There are 9 hidden switches. A switch that is on adds its own fixed numbers to the row, and there is some noise. The rows also spread widely along 10 directions, which tell nothing about the answers.
Some rows, each with its switches (1 for on, 0 for off) after it:
[ 19   0  -7  -6  24  11   2 -15 -14  -4  -6  21   3  -3   2   4  13 -11
  21  13 -10  13  10   0   1]
1 0 0 0 0 0 1 0 1
[-11 -28 -18 -13   5   1  15  26  -5  18 -19  25   5  10  -1   0  25 -31
   9   1   4  15  27 -16  -1]
1 1 1 1 1 1 1 0 1
[  3  16  13 -11  13  -4   3 -19   2   3  -6  -2   4   4  -9  -6  -3  -9
  14   0   4  -5   5   0  18]
1 0 0 0 1 0 0 1 0
[ 20  18  -8  -7  -1   7 -14 -10 -21  -2 -19  15  -8   1  -8  -1  30  -1
   8  -5   3   1  11  -7   7]
1 0 1 0 0 1 1 0 0
[-16  -1   0 -13 -20  15  16   7  18   8  26  -3   4   6  -9  -5   4   9
  11 -17 -14  -3  -3  22  -1]
1 0 1 1 0 0 0 0 1
[  2 -30   7   6 -17   9   9  26  -9   2  27  15  17   9   3  23  21  11
 -17  17  -8   8 -15   7   4]
0 1 0 1 1 1 1 0 0
[ 14 -15 -18   1  10   6 -10  12 -15  -3  -2  27   6   5   9  19   0 -22
   9  28  -9  13   8   3 -17]
1 0 1 0 1 1 1 0 1
[20 18 10 -4  7  7  0 -7  5  8 18 10  1 -5 -1  5 -4  2  6  5  4 -6 -2 23
 14]
0 1 0 1 1 0 0 0 0
[ 11 -11   2  21   5 -16  -8  -3 -12  -5 -28   2 -10  -1  16   0  19   0
  -1  37  28   9 -10 -13   3]
1 1 0 1 0 1 0 1 0
[ -7  -2   4  13   3 -24 -10  -8 -15  -1 -34 -17  -8   9  -1  -8   6   2
   2  19  20  11  -1 -26   1]
0 0 0 1 0 0 0 0 1
[ 23  11 -14 -14  14  26  -6 -16   1  12  -1  29 -11  -9  -8  10  18 -12
  16  -1  11  13   1  20  -4]
1 1 1 1 0 0 1 0 0
[ -2  17  -4 -16  -9   2 -11  11  11  21  -4  16   0   0  -3   0 -15 -20
  -2  -6  26  -5   6  14   4]
1 1 0 1 1 1 0 0 1
[ -4  -3  20  -5  -6   3   7 -19  11   3  21  -7   2   3 -13   6   3  10
   2   2   9   2 -21  15   6]
1 0 0 0 0 0 1 0 0
[ 16 -10 -27   1  14   5   2  21 -23  -1 -26  29   1   9  11   0  30 -13
  16  11 -15   7  25 -15  -5]
1 1 0 1 0 0 1 0 0
[-16  -2   8  -6 -16  -2  11  -4   9  11  -6 -11  -7   8 -15 -10  19   5
   1 -11  13  -5   1  -2  14]
1 0 1 1 1 0 0 0 0
[-11 -17 -22   0 -25  20   0  13  -9  -6  11   8  12  14  14  17 -11   0
   8  11 -26  19 -15   2 -19]
1 0 0 0 0 1 0 0 1
[ -1   3  -6  -2  -1  -2  -7  10 -11  -2  -5   1   7   9   2   3  -6  -3
   7   7 -11  -2   3  -6  -5]
0 0 0 0 0 0 0 0 0
[  4   2   3 -17  15  -2  -6   6 -12   7 -12  16  14   2  -8   6   2 -16
   1   3   8   1  14 -10   6]
1 0 0 1 0 0 1 0 0
[  1   4 -14   4  -1   4  -4  -6 -10  -4 -18  -5 -11  14  -8  -7  20   0
  19  -1 -10   5   7  -7  -7]
1 0 1 1 0 0 0 0 0
[-26 -24   6 -25  -2   7  30  10  21  18  11  14  18  -6   2  -1   3 -13
   2  -8   9   5   2   4  12]
1 0 0 0 0 0 1 1 1
[ -7 -25  11  -1   8   0  23   9   4   1  12   8  16  -2  11   3   8  -4
   3  19  -6   0   0  -1  13]
0 0 0 0 1 0 0 1 0
[ -3   6  -4  -7   6 -11   4   7   2  12  -8  -1   0  10  -4  -5  -3 -10
  13  -7  -1  -1  16  -4   2]
0 1 0 1 0 0 1 0 0
[  3 -14   2   4  10   4   4  -7   2   5   3   6  -4   9  -9   8  19  -5
   9  14   7  12 -10   8  -7]
1 1 0 1 0 0 1 0 0

New rows. What belongs after each?
[ 19 -16   3  11  16  -2  -4  -3 -13   3  -1  15  -4   1   0  14  22  -9
   4  31  11  20  -1   2  -3]
0 1 1 1 1 1 1 0 1
[  8  -5   7   4   7  -8 -10  -1  -5   3  12   1  10   7   3  21 -21  -8
   1  25   6  14 -11   3  -9]
0 1 0 1 0 1 1 0 0
[  3  -5  -7  -6   2  10   4   7  -4   8   5  12  -4  10 -13   1  33  -6
  12  -8  -7   8  10   3  -1]
0 1 1 1 0 1 1 0 0
[ -2 -12   3  -3   4  -1  13   4   7   6   9   5   6  12   1   2   0 -15
  15  13  -2   3   1   4   2]
1 1 0 0 1 1 0 0 0
[ -2   0  -1   1 -19   9 -12   7   0  -1  17   1   4   7  -3  11  -2   7
  -2   9   0   5 -16  17 -13]
1 0 1 1 0 1 0 0 1
[-11  -3   0  -7 -17 -10  -9  26   5  17 -17  12   0   2   0   1   7 -10
 -18  -1  35  -7   0  -3   4]
1 1 0 1 0 1 1 1 0
[ -1   7   0   1  -3  -7 -17   8   7  11  11  -4 -12  20 -19   4   4 -12
   9   0   4  -4  -2  18 -20]
0 1 1 0 0 1 1 0 0
[ 10  11   4  -6  -4  16   4 -12   8  10  17  12  -3  -1  -5   2   7  -1
   9  -2   7   4  -7  23  11]
1 1 0 1 1 1 0 0 1
[  2   1  -9   4 -13  -2   3  -9   1   0  -7  -2  -5  -7  12   2  -7  10
   7   8   4  11  -2   1   0]
1 0 1 1 0 0 1 0 1
[ 10  20 -17   3 -11   6 -29 -10 -24   0 -19   1 -15  11 -11   8  13   3
   4  -4  -1  15   1  -5  -9]
0 0 1 1 0 1 1 0 1
[ -1   5   4   2  -9   5 -21 -11 -14   0   4  -4   2  12 -12  18   0   6
  -5   6   1  18 -20   3  -5]
0 0 0 1 0 1 1 1 1
[ 28  19  -7 -11  11   4  -6  22  -6   4  10  35   5 -18  10  -2   8  -6
   6   1  -5 -15  30  19   7]
0 0 1 1 0 1 1 0 1
[  3  14 -13 -18  -6  15   9 -15   5  17 -23  17  -9 -10   5  -6   6 -11
  10 -13  22   5   7  -4  20]
1 1 0 0 1 0 0 0 0
[ -1  11 -15 -13  -7   3  -8  12  -7   5  -2  12   4   7   3   5  -8 -12
   7  -9 -10  -1  14  -2  -2]
0 0 0 0 0 1 1 0 0
[ 14   3  13 -18   5  -6   7  13   0   5   8  26  18 -21  14   1  -1  -6
  -6   8  18 -15  13   2  22]
1 0 0 0 0 1 1 0 0
[ -3  -5   4   2  -8  -5   3  -1   6   1  18 -10   7  18  -5  11 -14   4
   9   8 -11   4 -16  11 -10]
1 1 0 0 0 0 1 0 0
[ -4 -10  15 -10   2   0   9   7   2  12   8   6  10   9 -17   2  21  -2
  -2  -3  11   0  -4   2   9]
1 1 0 1 0 0 1 0 0
[ 14   7  19 -10  14  13 -15 -20 -25  -7  10   3  23   7 -16  21   2   3
  -1  15  -7  12 -21  -3   7]
0 0 0 0 0 0 0 1 0
[ -1 -32   1  10   8   6  23 -13  -7  -7   1   6  -6   0   7   2  39   4
  13  18  -2  22  -4 -12   7]
0 0 0 0 0 1 1 0 0
[ -4 -15  -5   1   3  -2   7   4   5   2  -3   6  -3   2   4   2  13  -9
  10  10   3   7   5   2  -5]
1 0 1 1 0 1 1 1 0
[ -2  13  -8  -7  -1 -10   3  16  12   3  13  -3   4  12   3  -6 -27 -16
  22  -3 -21 -16  25  14  -7]
1 0 1 1 1 1 0 0 0
[-5 -5  4  1 -4  6 13 -1 14  3 12  2 -2 -4  4 -6  7  7  8  5  4 -1 -6 17
  4]
1 0 0 1 0 0 0 0 1
[  5  -3  -6  -6 -14  13  -1  -7  -9  -1   4  15   7  -5  10  13   0   5
   0   8   2  15 -10   2   4]
1 0 0 0 0 1 1 0 1
[  2   0  -2   8  -4  -4   2  16  11   1   1  12 -11  -6  10 -14  18   1
   5   8  12 -13   8  17   1]
1 0 0 1 0 1 0 0 1
[  8  -5  -3   2   6   0   2  -1 -19  -5  -4   8   3   4   2   4  19   2
   7   8  -9   9   9 -11   7]
0 0 0 1 0 1 1 0 0
[ -6 -34  13   7  -8 -20  -1   4 -11   3  -1  -6  19  12   5  24 -15  -8
 -12  39  17  25 -20 -17  -6]
1 1 1 0 1 1 1 0 1
[ -2  -3 -17   4 -17  -2   5  14  -3  12 -27  13 -14  -7  13  -8  26   8
  -7  -5  21   1   8 -10  11]
0 1 0 1 0 0 1 0 0
[  8  19 -12   1  -9   5 -14   9  -3   3   5   9 -12   9  -5   1   8  -2
   6 -10 -11 -10  13  16  -1]
0 0 0 1 1 1 1 0 0
[  3  10  -5  -3   5  -7   8   2   1   5 -15   1  -6  11  -4 -18  19  -6
  20  -6  -2 -10  13  -4   5]
1 1 0 0 0 0 0 0 0
[  0   3   6  -7 -12   3  -2  14   2  11   7  11   5   7 -10   1  22   3
  -6  -7   8  -5  -3  11   8]
1 1 0 1 0 1 1 1 1
[  9  12  -5   6 -14  -7 -26  -5 -15   1 -14  -1  -6   8  -3  12  -7   0
  -6  11  12   9  -4  -1  -5]
1 0 1 1 1 1 1 0 1
[ -3 -15 -13 -12   2  10  12  18  -4   6   3  27  10  -7  14   5   7 -14
   7   4  -7   9  15  -3   1]
0 0 0 0 0 1 1 0 1
[ -6   3 -17   3   4   4  -8   2  12   6  -8   4 -18   0   4  -1  -2 -13
  14   7   7   2   3  16 -18]
0 0 1 1 0 0 0 1 0
[ 11  -3   4  -5   6  -6 -18   9 -14  10  -9  14  10  13 -13  15   4 -16
  -5  17  13   7  -2  -4  -5]
1 1 1 0 1 0 1 0 1
[ 13  -5  -4  28   3 -24  -4  34  -8  -9  -8  -1  -5  19   9 -15  24   7
  10  25 -14 -18  11   3 -11]
1 1 0 1 0 0 0 0 1
[-32 -12 -13 -12   2  -1  28   1  45  24   0   2 -16  -9   9 -15 -16 -24
  22 -11  19   3  14  19  -7]
1 0 0 1 0 0 1 0 1
[ -8   1  -5   2 -13  -8   7   1  10   3 -14  -1   1 -14  25  -6 -19   7
   1  12  16   2  -3  -1   8]
1 0 0 1 0 0 0 1 1
[  0 -16   8   2  35 -11  11 -16  20   1  14  -4   0  -5  10   5 -28 -28
  30  36  11  12   2  13 -15]
1 0 1 1 0 1 0 0 0
[ -9  -6  -9  -9 -22   2 -11  28  -4   9 -13  14   8  -4   7   8  -3  -2
 -17   6  21  -5  -2  -5  -5]
1 0 1 1 0 0 0 0 0
[  3   6 -13  -7  -1   1   1  10   2   4   5   7   3  11  -2   4 -11 -10
  16  -5 -21  -5  19  10  -6]
1 0 1 1 1 0 1 0 0
[  1 -11  -7  -3   1   2 -11   5 -27  -4  -8   5  18  15  -1  22  -5  -4
   0  16 -14  17  -5 -20  -8]
0 0 0 0 0 0 1 0 0
[  4  18 -14  -2  -3  -1 -13 -19  -3   1 -22   0 -14   3   2   2 -12  -6
  12   2   9   7   0  -2  -5]
1 0 0 0 0 0 1 0 0
[ -4  23 -13   4 -25  13  -5 -15   7   2 -11  -8 -28   7 -10 -15  24  18
  11 -22   4  -7  -6  13   3]
1 0 0 1 0 0 0 0 0
[ -9 -10 -28  -2  -5  16   6  -6   7  11  -7  12 -11  15   4   8   2 -23
  23   0 -11  24   0   8 -13]
1 1 0 0 1 1 1 1 1
[-10   3   3   4  -3  -2   5  -8  13  13  -2 -10 -15   8  -9 -10  11   1
  11  -3  14   6  -7   9   0]
0 1 0 1 0 0 0 0 1
[ 10  17 -16  10  -6 -10 -16 -11 -10  -6 -25  -5 -16   7   6  -2  -3   3
  14   7   0   0   3  -5  -7]
1 0 0 0 0 0 1 0 0
[  4 -27   3   4   5  -3   6  -3  -6   2   5   5  12   3   6  18  -1  -6
   4  31   6  27 -11  -5  -7]
1 1 1 1 0 1 1 0 1
[-10 -19  12  -4 -25  -5   4  42  -5   5  10  11  26  10   3   3  19   8
 -21   9   6 -11 -11  -3   8]
1 1 0 0 0 1 0 1 1
[ 24  22 -11  16   0 -10  -4 -20  -5 -11  -7  -2 -18   2  16  -7  -6   5
  25  13 -15   0  12   8   4]
1 0 0 0 1 1 1 0 1
[  1   2  11 -11   3   4  -3  -6  -7   8  -1   6   5  -6  -8   2  11  -3
  -1   3  18   9   0  -4  10]
0 0 1 1 0 1 0 0 1
[-12  -2 -18   9 -38  -5  -3  27   7   7   1  -3  -9  17   4  -3   7  10
  -1  -9  -5  -4  -3  10 -11]
1 1 0 1 0 1 1 0 1
[  1 -14 -15   9 -14  22  10  -7   8   9   0  18 -16  -9  15   6  19   5
   3  13  13  18 -18  15   0]
0 1 0 0 1 0 0 0 1
[  1  18 -24  -2 -21  23 -14 -28 -14   8 -24  -2 -21  18 -19   4  23   8
  12 -20  -1  26 -14  -2  -4]
1 1 0 1 0 0 1 0 1
[  6   9 -25 -11 -10  16  -6 -12 -12   7 -18  18   0 -10  18  18 -25  -8
   3   1   1  19   3  -8   5]
0 0 0 0 1 0 1 0 0
[  8   9 -14   0  -5   8  -7  -3  -7   1  -4  13 -10  -5   9   5   7   1
   5   1   2   7   5   4   2]
0 0 0 1 0 1 1 0 0
